The same things were measured in two ways. Each way mixes the same 11 hidden numbers, adds some noise and spreads widely along 6 directions of its own, which tell nothing about the thing.
(in the rows, 128 means zero)
Some things both ways: the first way, then the second way.
[155 126 104 137 151 131 113 106  94 175 102 119 184 196  98  66 123  94
 158 129  94 153 171 122  88]
[127 106 103 166 211 154 114  82 126 149 148 140 139 109 180 151 145  78
 104 126  83 133]

[124 109 133 144 187 123 112 134 119  87 135 105 177 203  30 132 106 128
 134 113  69 175 145 129  98]
[120 150 103 149 190 150 136 124 195 117  50 102  85 158  66  71 143  98
 119 186 161 144]

[162 120 118 120 118 134 143 123 129 104 123 123 109 116 146 149 104 122
 118 123 149 141  85 116 145]
[139 138 181 184 155 167 109 136 170 145 135 127  91 135  64  87 108 109
  68 199 149  81]

[130 115  86 158 145 112 114 223 124 104  98 153 110  75 103 111 212 179
 190  99 212 166 116 139 124]
[118  96 139 109 103 126 166 155  88 133 127 138 141 109 118 156 139 145
 139 135 136 128]

[107 120 114 102 118 125 149  79  71 108 134 135 121 125 170 111  81  86
 121 149 103 124 119 133 141]
[156 150 184 187 160 204 115 122 201 192 127  71  81 117  58  53  81 102
  40 178 180  45]

[126  74 132  79  98  63 113  89  93 146 109 181 166 101  77 164 139 129
 170 197  82  59 135 153 133]
[129  88 121 154 144 106 160 119 115 101 122 112  87 113 115 100  98 126
 136 158 140 131]

[136 164 126 176 138  66 138 154 140 134 119 122 140 160 134 156 122 110
  92 149 145  61 116 168  97]
[ 87 133  47 107  86 134 165 146 107 136 145 130 165 161 125 116 148 128
 152 127 136 159]

[154 106 177 113  96 190 124 101 196 159 137  87 119 190 108  99 123 119
 156 115 115 170 158 107 146]
[117 123 143 117 141 178 150 139 113 170 114 127 157  93 121 157 147 116
 113 141 117 117]

[135  92 135 123 119 154 121 121  97 114 113 132 131 143  84 127 106 130
 180 130  98 156 116 139  99]
[100 148 150 114  97 140 143 107 147 105 130 161 117  99 132 158 121 180
 132 103 113 152]

[147 128 115 148 175 126 137  91  84 172 120 119 184 165 113 140 121 128
 155 111 119 175 153 119 100]
[107 112  88 193 143 106 156  86 126 100 146 139 102  91 121  68 126 151
 139 187 146  91]

[150 121 146 140  92 110 137 121 130 143 145 108  90 138 163 170 123 152
 114 136 193  93 106 120 102]
[154 150 198 166 140 118 147 131 106 155 111 110  62  76 108 116 109 105
 106  66 161  98]

[127 121 189 164  99  86 126 175 135 144  99 136 113  89 139 115 125 173
 180 132 164 146 155 121 139]
[102 175 151 121 115 199 152 148 106 148  55  91 109 129  83  85 133 147
  93 128 149  94]

[147 138 155 150 127 154 121 104 122 113 146  74 119 187 142  96 110 109
  94 125 127 126 142  99 121]
[138 138 154 124 191 182  77 124 164 156  98 149 134 112 132 133 161  93
  81 131 104 111]

[167 106 145 118 125 160 122 126 141 158 150 113 110  98 120 131 177 172
 159 125 137 119  90 117 133]
[135 149 135 126 135 100 116 143 131  93  88 152 110 130  96 123 126 121
 147 109 120 156]

[105 116 122 114 113 127 139 121 107 117 157 132 102 107 154 134 125 140
 109 138 154 109 101 137 146]
[134  98  50 138 149  90 142 122 139  80  89 110 160 124 103 130 124 133
 138 172  69 156]

[144 129 115 136  90 105 125 131 116 158 130 128 125 108 171 127 165 134
 111 155 194  85 141 126 137]
[127 117 143 153 144  99 157 119  87 129 129  96  75 101 117  67  69  69
 111  94 164 136]

[114 114 133 131 140 110 114 134 141 124 106 108 123 144  87  94 121 143
 138 130  99 158 153 128 104]
[137 154 152 142 142 147 156 171  87 153  66 110 103 113  85 111 156 120
 107 157 120 121]

[131 105  85 125 157 114 117 128  90 164  51 175 198 128  47 106 119 132
 183 144  74 131 117 157 110]
[126 142 120 187 201 192 111 110 136 160 112 105 128 118 109 104 109  81
 110 145 109 103]

[154 116 147 120 116 103 143 121 133 136 143 127 117 105 155 159 138 135
 153 129 153 147 132 119 139]
[151 125 118 151 108  79 154 136 139 111 123 110  88 127  87  90  99 148
 112 141 138 143]

[180 136 202 166 106 136 139 174 219 128 126  98 105 140 120 153 116 131
 167 104 137 177 133 139 132]
[ 93 155 161 129 116 166 165 137 152 149 156 167  88 135 129 158 165 134
 131 151 144 164]

[155 120 108 143 161  97 112 107 110 136 128 133 189 183  70 157 118  98
 136 118 117 171 172 150  94]
[121  80  87 117 141  98 142 150 110 119  92 127 132  72 107 131 140 125
 135 145  74 169]

[142 132 108 120 118 121 126 134 131 123 150 104 121 112 162  89 157 109
  99 144 139 137 149 120 145]
[170 118 107 110 151 111 105 165 135 108 104 117 156 176 108 139 116  84
  95 156  66 170]

[147 132 125 116 110 121 138 112  89 130 124 130  98  82 190  85 109 100
 149 136 119 150 120 131 128]
[110 147 145 150 102 131 133 123 146 115 158 151  95 136 106  95 114 151
  73 170 114 141]

[135 161  87 132 157 148 142 111 107 103 156  94 129 136 176  88 137  69
  75 131 110 129 121 137 139]
[163 117 120 106 127 148  88 166 165 156 148 149 170 137 107 139 123 123
 112 156  95 144]

[143 106 140 132 121 117 119 183 116  80  82 143 101  68 117  89 151 166
 179 134 136 127  93 101 158]
[ 85 128  99 151 142 146 133 120 139 110 102 145  89 155  85  53 140 163
  98 191 146 146]

[141 132 106 111 138  95 129 126  79 111 155 135 115  80 164  97 140 113
 110 152 113  88  92 137 132]
[106  73  68 137 145 105 125 148 121  70 110 176 137 142 107 132 172 167
 144 236  67 162]

[189 143 158 119 165 147 129  95 119 216 193 110 176 153 150  73 171  96
 184 112  81 150 157 125 129]
[ 73  99  62 117 111 105 173 121 121 104 122 156 113 118 115  95 137 166
 182 147 159 187]

[170  93 149 117 117 125 118 101 103 134 121 163 142 104 101 169 123 135
 188 118 145 155 121 129 148]
[105  96 135 143 156 143 101 112 178 103 113 147 115  88  94 102 126 127
  85 191 103 107]

Other things, the second way, with their names:
z_191: [146 122 140 114  92 151 172 147 113 163 142  94 178 103 103 128  82 127
 138 139 161  94]
z_824: [145 151 156 134 131 162  83 147 153 136 128 135 103 155  97  84  95 110
 102 119 142 115]
z_424: [178 133 131 171 156 158 110 152 115 184 119  95 153  90  86 105  87 113
 118 133 108  88]
z_965: [146 103 124 128 107 137 152 163 105 176 107 110 109  81  83  93 102 195
 142 123 153 136]
z_777: [156 131 123  98 109 108 166 142 141 144 115  96 122 134 110 128  95 123
 137  88 160 170]
z_34: [154 140 143 110  96 102 134 123 126  82 171 165 158 174 155 193  92 153
 138 115  86 179]
z_541: [143 152 139 148 118 142 125 144  93 134 150 124 144 173 113 110 103 108
  86 143 114 117]
z_378: [147 138 141 116 100 104 155 128 140  80 148 127 164 175 112 140  76 117
 128 169 137 134]
z_328: [133 131 142 143 172 167 102 124 128 125 114 141 166 122 122 126 137  87
 107 171 116  77]
z_301: [123 155 165 156 152 130 145 116 132 116 111 120  81  92 112 104 100  82
 142 110 153 118]
z_656: [125 126 136 116 119 174 149 123 152 168 148 136 130 110 138 146 133 160
 140 119 160 119]
z_65: [144 144 159 121 103 122 155 166  62 132  52  94 115 125  49  75  70 178
 112 107 152 140]
z_846: [112  99 135 136 122 132 138 143 116 141 116 135 116  96  89  62 153 141
  91 194 174  70]
z_537: [ 61 109 119 150 136 148 180 112 139  97  87 123  88  99  80  94 134 146
 151 184 171 112]
z_580: [149 146  91 160 150  89 135  93 166  85 143 145 133 166 133 156 112 136
 131 140  82 183]
z_215: [191 121  98 140 161  81 106 150 143 132 151 138 126 138 145 154 126  84
 126 121  62 188]
z_111: [178 134 129 128  87 127 139 168 111 145 138 111 192 146  82 156  79 158
 140 135 115 121]
z_997: [ 71 140 120 143 122 146 153 119 160 111 100 122  65 106  76  62 109 126
 141 139 172 139]
z_190: [180 123 112 120 143  60 160 156 125 148  68  75  85  87  81  85  89 104
 136  83 141 194]
z_517: [146 124 151  92 148 169 135 172 118 164  48 109 169  89  78 157 130 130
 148 128 120 132]
z_145: [148 114 142 119 148 117 127 143 132 153  66  83  73  52  83  65  66 104
 132  66 148 153]
z_162: [137 167 125 106 120 187 111 153 149 168  99 101 152 146  98 112 120 104
 122  85 161  96]
z_77: [162 155 164 112  72 112 128 199 107 145 100 127  79 133  67  80 116 171
 105 118 143 143]
z_138: [ 74 147 170 151  93 139 166 116  85  89 163 173 106 114 133 113 129 135
 119 180 137 104]
z_408: [ 98 161 221 111  96 164 154 125  94 112 142 155 123 156 124 135 113 122
  77 140 162 108]
z_845: [ 87 164 169 124 103 127 163 104 136  80 114 149  74 148 114 118 108 154
 118 113 158 162]
z_268: [134 130  92 114 137 124 148 169 141 134  40 100 116 106  54  90 133 146
 144 156 119 170]
z_950: [ 76  56  94 140 149 143 154 145 108 114 101 141 145  30  97 136 156 123
 169 218  83 114]
z_135: [163  96 166 126 231 135  99 114 160 118 118 146 131 123 164 202 131  31
 122 135  76 168]
z_786: [124 106 138 124 113 175 130 139 110 130 134 142 201  91 117 174 115 173
 114 188  60 102]
z_302: [116 131 165 137 163 139 119  72 170  79 154 159 134 131 155 173  83  93
 129 121 111 146]
z_33: [ 93 114 154 132 158 135 155  76 173  99 131 153 101 112 131 160  92 139
 137 124 132 193]
z_747: [149 107  65 125 141 117 124 117 183 133 140 101 161 155 109 112  91 114
 102 139 114 159]
z_604: [167 139 150 142 119 130 139 113 127 154 155 114 129 102 138 132  81 142
 107  95 124 119]
z_423: [160 137 200 105  66 124 133 168 122 169 158 140 106 104 100 160  84 169
  96  66 120 165]
z_758: [133 122 127 171 143 121 142 143 150 152 123  99  68  67  83  78 109  90
 111 147 126 125]
z_850: [121 152 161 180 160 123 163 134 131 140  99 117  35  85  97 110 141  97
 118 129 132 142]
z_734: [124 122 135 105 117 164 133 125 112 157 110 138 168  75 136 163 136 182
 112 105  92 121]
z_254: [111 147 129  86  61 146 138 177 126 106 118 152 179 172  82 159 138 160
 146 149 131 124]
z_481: [111 125  86 101  37  78 176 129 107 121 151 129 141  99 114  96 105 204
 110 108 129 160]
z_98: [ 79 140  90 148 117  83 178  91 112  58 141 145 114 149 139 117 128 107
 148 135 138 158]
z_616: [114 119 102 110 104 174 127 184 126 124  82 148 174 164  69 154 181 200
 127 212  96 111]
z_973: [144 195 176 108  66 128 158 147  94 171 101  93  95 106  86  76  64 163
  89  25 168 153]
z_910: [113  96  85 103  95  72 154 127 120 104 144 149 142 145 119 116 126 158
  95 153 108 197]
z_450: [ 89 127  90 152 136 150 126 105 139 132 153 153 113 127 140  84 154 133
 113 146 145 107]
z_871: [102 175 172 137  96 159 160 133  95 121 118 113 111 127  99 109  86 113
 123  98 151 113]
z_357: [141 157 160  93 113 194  76 161 185 162 101 132 144 121  92 171 111 140
 107  58  83 143]
z_321: [111 133 149 141 135 160 142 118 137 172 144 116 132  98 113 121 122  94
  78 119 137 111]
z_373: [101 151 132  74  46 109 177 146  82 129 118 146 184 101 106 151 122 185
 126  95 124 165]
z_857: [116 130  87 174 178 108 138  86 152 150 146 118  55 136 137  51 126  90
  66 118 144 178]
z_473: [117 143 137 125 120 162 149 112 115 130 143 152 178 147 151 211 140 157
 125 108  94 138]
z_564: [ 74 109 137 126 135 132 138  86 155  22 143 184 149 162 150 196 134 128
 127 199  73 150]
z_296: [ 98 126 166 117 102 208 162 176  84 155  77 110 139  75  77 150 128 169
 131 160 100 100]
z_784: [148 146  98 108 102  98 156 133 152 117 137 130 134 194 120 127 132 151
 112 139 145 172]
z_206: [123 163 142 182 171 125 138 124 127  98  86 118  47 139  89  64 116  90
 122 151 144 134]
z_927: [135 127 131 102 147 165 116 140 114 138  88 111 179 127 110 157  97 108
 129  89 100 140]
z_928: [131 137 123 177 123  88 165 115 120 111 141 148  74 123 114 105 124 179
 138 147 142 152]
z_184: [114 121 137 140 161 189 141 145 107 144 104 151 162 111 113 158 161 144
 141 206  99 112]
z_886: [117 133 135  95  79 103 160 112 108 132 166 143 174 117 136 158  84 147
 107  78 120 179]
z_689: [158 116 128 125 166 153 131 139 209 144 111 130 106 149 106 179 138 138
 151 149 123 174]
z_755: [ 89 115 102 128  67 110 181 124  81  50 135 159 200 140 106 169 112 207
 175 196 105 119]
z_386: [ 98  72  96 116 151 123 158 141 133 118 138 171 140 129 140 190 199 121
 128 203  79 181]
z_787: [106 126 140 139 152 153 145 126 106 151 109 128 132  74 115 116 131 107
 104 151 110 126]
z_932: [121 123 110 137 124 139 135 146 117 116 150 169 173 170 115 139 153 139
 146 202 134 117]
z_868: [136 125 105  95 105 120 123 165 120 123 119 139 162 142 115 167 134 125
 141 102  88 164]
z_741: [145 142 139 147 122 137 119 129 119 138 136 118 139 123 107  91  99 120
  89 133 134  88]
z_495: [ 98 123  96 124  94 134 132 146  81 126 125 143 144 107 112  80 135 152
 119 142 121 112]
z_349: [138 166 167 117 139 192  82 163 156 172  76 125 131  93  67 113 119 128
  84 117  92 126]
z_581: [120 115 110 178 152 142 151 108 146 161 152 139 128  72 108 126 119 144
 150 155 133 123]
z_445: [120  95  80 141 140 119 166 140 163 153 136 125  70  92 110  87 130 130
 180 157 166 171]
z_460: [155  91 150 113 163 123 127 159 111 105  88 119 145 120 109 170 112  84
 139 149  89 142]
z_235: [115 124 129 163 182 134 104  84 149 134 167 167  83 109 172 130 140  91
  97  96  99 156]
z_476: [140 155 140 147 140 118 104 114 142  89 130 150 137 154 122 140 118 111
 100 130  91 129]
z_715: [189 125 252 105 113 177 123 192 132 169 127 138 124 108  99 212 102 143
 123 131 120 115]
z_707: [180 148 140 122 128 120 155 139 146 169 131  75 124 165 101 138  60 103
 103  74 142 187]
z_595: [121  88 138 121 124  81 181  98  93  93 131 147 117  74 156 175  95 171
 151 103  98 192]
z_653: [157 130 145 151 144 152 140 122 124 176 121 118 141  73 119 142 117 157
 121 115 125 106]
z_855: [111 133 108 128 140 109 199 116  90 119  66  86 119 115 101 112 100 135
 141 106 144 178]
z_397: [127 129 186 109 132 168 133 123 159 156 120 129 135  94 112 158 106 122
 106 106 143 124]
z_789: [122 143 176 120  94 145 155 152  60 149  99 113 147  64  95 117  99 138
 113 106 129  96]
z_872: [175  96 157 156 200 134 129 147 165 179 107 119  61  83 106 138 132  98
 150 120 150 147]
z_459: [126  95 199 203 216 138 130  72 175  79 180 193  56 115 164 177 130  90
 160 203 139 112]
z_68: [ 77 122  84 143 120 110 174  86 152  98 107 125 128  95  84  75 100 169
 133 165 158 149]
z_201: [167 140 143  67  87 153 117 169 126 120  96 136 225 144 102 195 102 184
 143 130  81 136]
z_243: [144  93  60 127 162  98 121 140 135 139  97 128 139  71 127 119 158 114
 159 126  96 143]
z_858: [139 137  96 168 168  66 153  86 158  78 130 139  64 140 144 110 115 105
 166 114 143 185]
z_239: [160 140 129 123 140 117 137 125 113 162 131 102 112 144 138 137  95 112
  78  50 101 191]
z_75: [ 79 130 130 119 149 166 133 115 138 140 116 127 114 118 107  90  95  90
 102 123 130 173]
z_936: [166 170 163  78  84 105 117 143 139 113 132 127 169 185 108 127  68 111
  87  81 141 154]
z_622: [136 119 125 132  98  89 133 130 123 112 168 180 113 106 150 137 147 165
 133 134 111 141]
z_695: [ 86 143 105 156 139 141 148  75 159  70 140 138 139 176 126 146 107 130
 112 156 106 146]
z_161: [ 88 123 151 103  91 145 164 142 116 121  82 120  91  69  81  86 102 171
 125 134 142 145]
z_26: [169 154 134 104 120 144 125 136 135 168 142 112 181 174 118 144  83 121
  98  81 139 151]
z_330: [ 94 143 134 195 167 177 169 116 126 141 106  99  97 130  68  69 114 106
 108 207 169  90]
z_764: [ 89  86 149 100  85 139 158 139 134 133 131 167 140  83  91 121 144 199
 120 193 161 120]
z_100: [128 157 141 101  56 103 168 116 120  99 139 131 169 160 110 128  90 179
 118 106 177 116]
z_826: [163 143 139 145 157 122 125 128 115 164 139 141 140 142 126 143 119 122
  90 114 102 172]
z_539: [162 137 107 147 137  65 170  96 131 130 164 142 111 162 156 161 108 150
 143  71 144 209]
z_671: [150 121 114 144 122  65 156  92 135 113 166 117 105 133 144  79  84 106
 116 100 187 130]
z_44: [149 126 173 113 114 182 118 187 147 172 166 153 151 151 117 187 165  98
 110 172 112 107]
z_538: [ 90 148 129  81  82 185 155 204  86 145  39 121 171 130  37  95 163 163
 138 181 164  97]
z_560: [135 132 166  96  73 103 145 142  97 103 130 147 146 116 109 175  67 185
 126  79  86 193]
z_374: [108 113 168  98 141 186 116 139 120 129 102 139 179 129  98 128 109 113
  96 170 134 102]
z_415: [132 147 150 144 127 178 147 129 121 158 111 122 152  98 110 158 128 162
 138 121 132  86]
z_693: [187 115 107 214 233 130 126 114 148 126 130 138 106 136 143 166 148 106
 168 196  83 128]
z_679: [117 154 163 169 107 153 187 116 122 145 116 126 102  95  82 114 106 206
 144 151 183 100]
z_381: [135 109 160 145 117  94 170 114  91 125 177 139 132  97 152 154 114 105
 112 129 135 115]
z_811: [110 179 123 174 119 133 151  91 162 108 136 113  85 147 107  85 104 126
 111 117 166 106]
z_641: [112 124 168 171 170 175 156 128 180 126  93 134  77  95  72 115 148 138
 142 233 164  89]
z_359: [100 103 112 164 170 136  99 134 139  92  91 151  87  80 103  98 166 104
 118 184  80 103]
z_36: [123 126 135 133 152 111 121 130 125  74 102 148 120 122 110 116 113 100
 131 172  94 150]

Some of these things the first way, each followed by its name:
[131 110 152 133 105 125 127 108 139 110  97  96 122 179 110 125  86 120
 126 144 110 143 156 105 111]	z_973
[155 134 129 147 138  76 118 141  94 130  91 135 142 136 132  80 128 103
 176 135 117 136 160 119 106]	z_857
[134 159 134 153 128  86 146 108 107 148 185  95 113 149 213 145 154 119
  83 132 202  89 149 115 123]	z_671
[172 140 144 147 109 167 136 113 145 163 127  78 123 143 180 100 150 128
 119 127 162 134 142  86 142]	z_495
[106 121 121 117 160  89 120 110 106 131 157 135 146 126 109 122 160 119
 140 136 106 136 163 153 124]	z_190
[175  91 148 124 116 168 120 141 148 163 138 117 154 149 103 107 152 141
 208  89 152 246 184  98 137]	z_595
[144 145 109 147 148 135 132 100 101 169 167 136 167 141 134 157 122 100
 110 109 152 151 133 177 123]	z_950
[127 139 126 124 139 112 131  99  87 176 153 126 148 141 147 102 149 110
 131 161  96  56 120 152 106]	z_162
[115 145 111 168 164  45 116 135  77  81 122 137 121 128 128 156 138 139
 104 124 185  98 129 131 113]	z_846
[135  99 132 107  97 157 130 128 148 119 118 108 100 188 101 107  89 127
 132 139 107 115  91 120 101]	z_473
[175 164 140 187 125  43 135 195 132 148 117 130 136 119 184 113 129 118
 153 108 208 176 174 121 116]	z_239
[121 129  88  94 139 127 155  99 129 139 148 123 126 130 149 131 118 106
  90 144 110 107  89 145 140]	z_111
[154 129 151 107 125 140 139 119 132 148 189 116 126 109 164 113 173 110
 148 141 109 104 116 137 153]	z_872
[143 129 107 162 148 179 138 152 126  97 154  56 138 192 121 130 143 136
  90 120 144 158 126 103  90]	z_858
[110 115 126 106  88 153 128 116  75 136 162 139 106  50 190  91 191 132
 137 165 153  77 119 137 178]	z_145
[163 134 116 179 108 113 124 152 110  81  84 104 132 175 121 155  95 112
  95 148 163  94 108 122  88]	z_235
[133 149 150 128 131 101 142  86 128 141 208  84 146 202 168 135 110  71
  75 145 110 110 169 139 112]	z_777
[101  96 121 104 134 161 127 134 136 104 126 126 125 111  88 106 144 148
 144 129 101 162 122 132 159]	z_201
[149 131  97 138 149 143 122 123 107 158 123 128 134 167 124  82 129 105
 170  93 147 184 140 137  95]	z_321
[145 122 140 105  93 139 144 123 153 114 177 105 103 104 172 132 132 102
 102 145 127 138 127 139 156]	z_715
[ 89 123  97 117 156  91 143 147  97 122 107 149 144  79 108 119 132 144
 125 167  71  88  90 166 125]	z_693
[138 109 115 113 146 113 100  93 105 136 130 136 171 174  73 104 119 107
 121 134 102 131 150 127 130]	z_374
[116 148  86 180 145 112 155 166 141  87  74 123 141 128 124 185 106 144
  68 121 194 135  99 136 148]	z_424
[150 141  66 145 156 162 123 171  97 157 187 104 144 109 167  63 207 130
 125  90 193 205 157 125 127]	z_460
[118 105 133 105 105 138 135  88 130 129 104 141 137 133 110 135  76 110
 129 141 103 151 131 141 155]	z_786
[165 143 161 134 108 124 128 147 175 120 182  97  83 145 167 108 134 100
 121 110 157 143 132 134 133]	z_386
[144 109 134 128 106 157 124 148  94 122 155 103  96 117 155  74 138 141
 154 127 139 152 120 110 106]	z_845
[133  93 139 122  87 138 128 106 162  96  76 108 113 157  93 176 110 151
 106 157 146  94 110  99 146]	z_741
[168 139 122 167 135 161 132 148 144 166 158  77 128 183 144 127 142 146
 117  95 190 170 134 112  85]	z_98
[102 110 124 115  95 150 136 104 110  72 121 101  73 142 158 114 116 114
 116 143 141 119 121 113 130]	z_481
[156 126 140 132 150 105 135 158 138 108 134 121 123 124 120 123 123 136
 146 116 120 147 101 120 127]	z_616
[105 114  67 154 136 221 127 170  99 104 122  88 112 123 121  84 182 165
 120 110 172 170 111 125 108]	z_301
[143 122 129 134 143 145 122 145 103 142  99 155 125  59 124  86 145 142
 202 105 121 183 114 143 149]	z_349
[116  92 110 112 183 171 121 126  97 115 134 136 164 135  45 107 137 137
 193 102  60 211 126 149 112]	z_641
[145 123 159 138  70 149 134  86 163 122 124  69 103 182 143 164  68 117
  51 160 137 100 128 115 113]	z_138
[172 142 143 126 123  95 135 130 171 165 142 134 120 104 144 143 154 102
 156 134 122 120 126 169 127]	z_44
[133 106 166 101 132 177 126 103 161 127 161  92 129 147 104  99 138 127
 147 123  74 171 145 114 159]	z_268
[113  77  99  98 166 143  98 141  88  76  99 172 121  99  41  94 174 146
 225 104 102 175 109 138 136]	z_764
[130 122 102 129 139 112 104 138 104 133 155 139 147 126 103 100 160 115
 124 134 132 126 144 161 118]	z_135
[132 133 143 137 124  88 135 158 168 118 113 132 114 124 130 132 133 135
 128 130 157 108 117 128 160]	z_26
[135 128  90 103 164 220 149 101 102 163 150 110 127 140 151  56 141 104
 160  95  95 176  90 129 132]	z_581
[157 112 120 101 112 234 126  63 138 141 181  39 136 199 140  80 125  99
  67 134  92 167 153  85 128]	z_36
[127 153 145 141 139  87 149  99 108 144 199  96 102 172 195 142 102 121
  79 117 175 109 125 120 106]	z_100
[128  93 116 105  97 135 117 123 146 147 112 138  90 114 113 124 170 157
 169 129 171 131 126 131 126]	z_381
[167 174 161 195 168  82 148 116 127 137 164  84 198 247 135 173  69  66
  90 113 122 160 187 137  87]	z_656
[142  84 188  71  32 197 137 108 175 175 136 127  81  72 163  86 132 142
 180 157 110 126 116 123 193]	z_296
[149 120 159 147 119 194 133 134 174 137 144  84 112 136 133 138 192 160
 147 110 173 143 131 103 163]	z_243
[139 190 103 185 197  93 150 158  78 144 180 120 183 116 183 115 166  76
 123 113 131 155 158 178 117]	z_445
[111 127 161 116 119 128 132 133 147 143 129 134 104  85 134  87 125 143
 141 135 105 116 110 145 168]	z_184
[167 139 131 166 126 163 134 137 122 124 115  77 130 178 151 105 138 121
 124 125 153 125 126  92 109]	z_450
[ 82 119 123 119 117 121 124 155 105 117 152 126  91 121 144  62 133 148
 122 132 147 118 122 132 130]	z_855
[138 110 125 104 115 116 118 136 105 193 130 176 138  68 131  83 177 148
 191 139 136 103 115 152 154]	z_927
[155 103 104 110 117 184 133 124 104 127 163 109 133 126 127 127 147 130
 122 140 118 124  87 131 119]	z_459
[134 138 117 180 185  82 137 185  98 168  99 167 167 106 101 137 137 167
 208  81 168 200 133 159 100]	z_415
[171  94 147  89  85 167 123  88 111 171 186 118 121 144 142 109 108 112
 145 133 116 147 122 126 113]	z_564
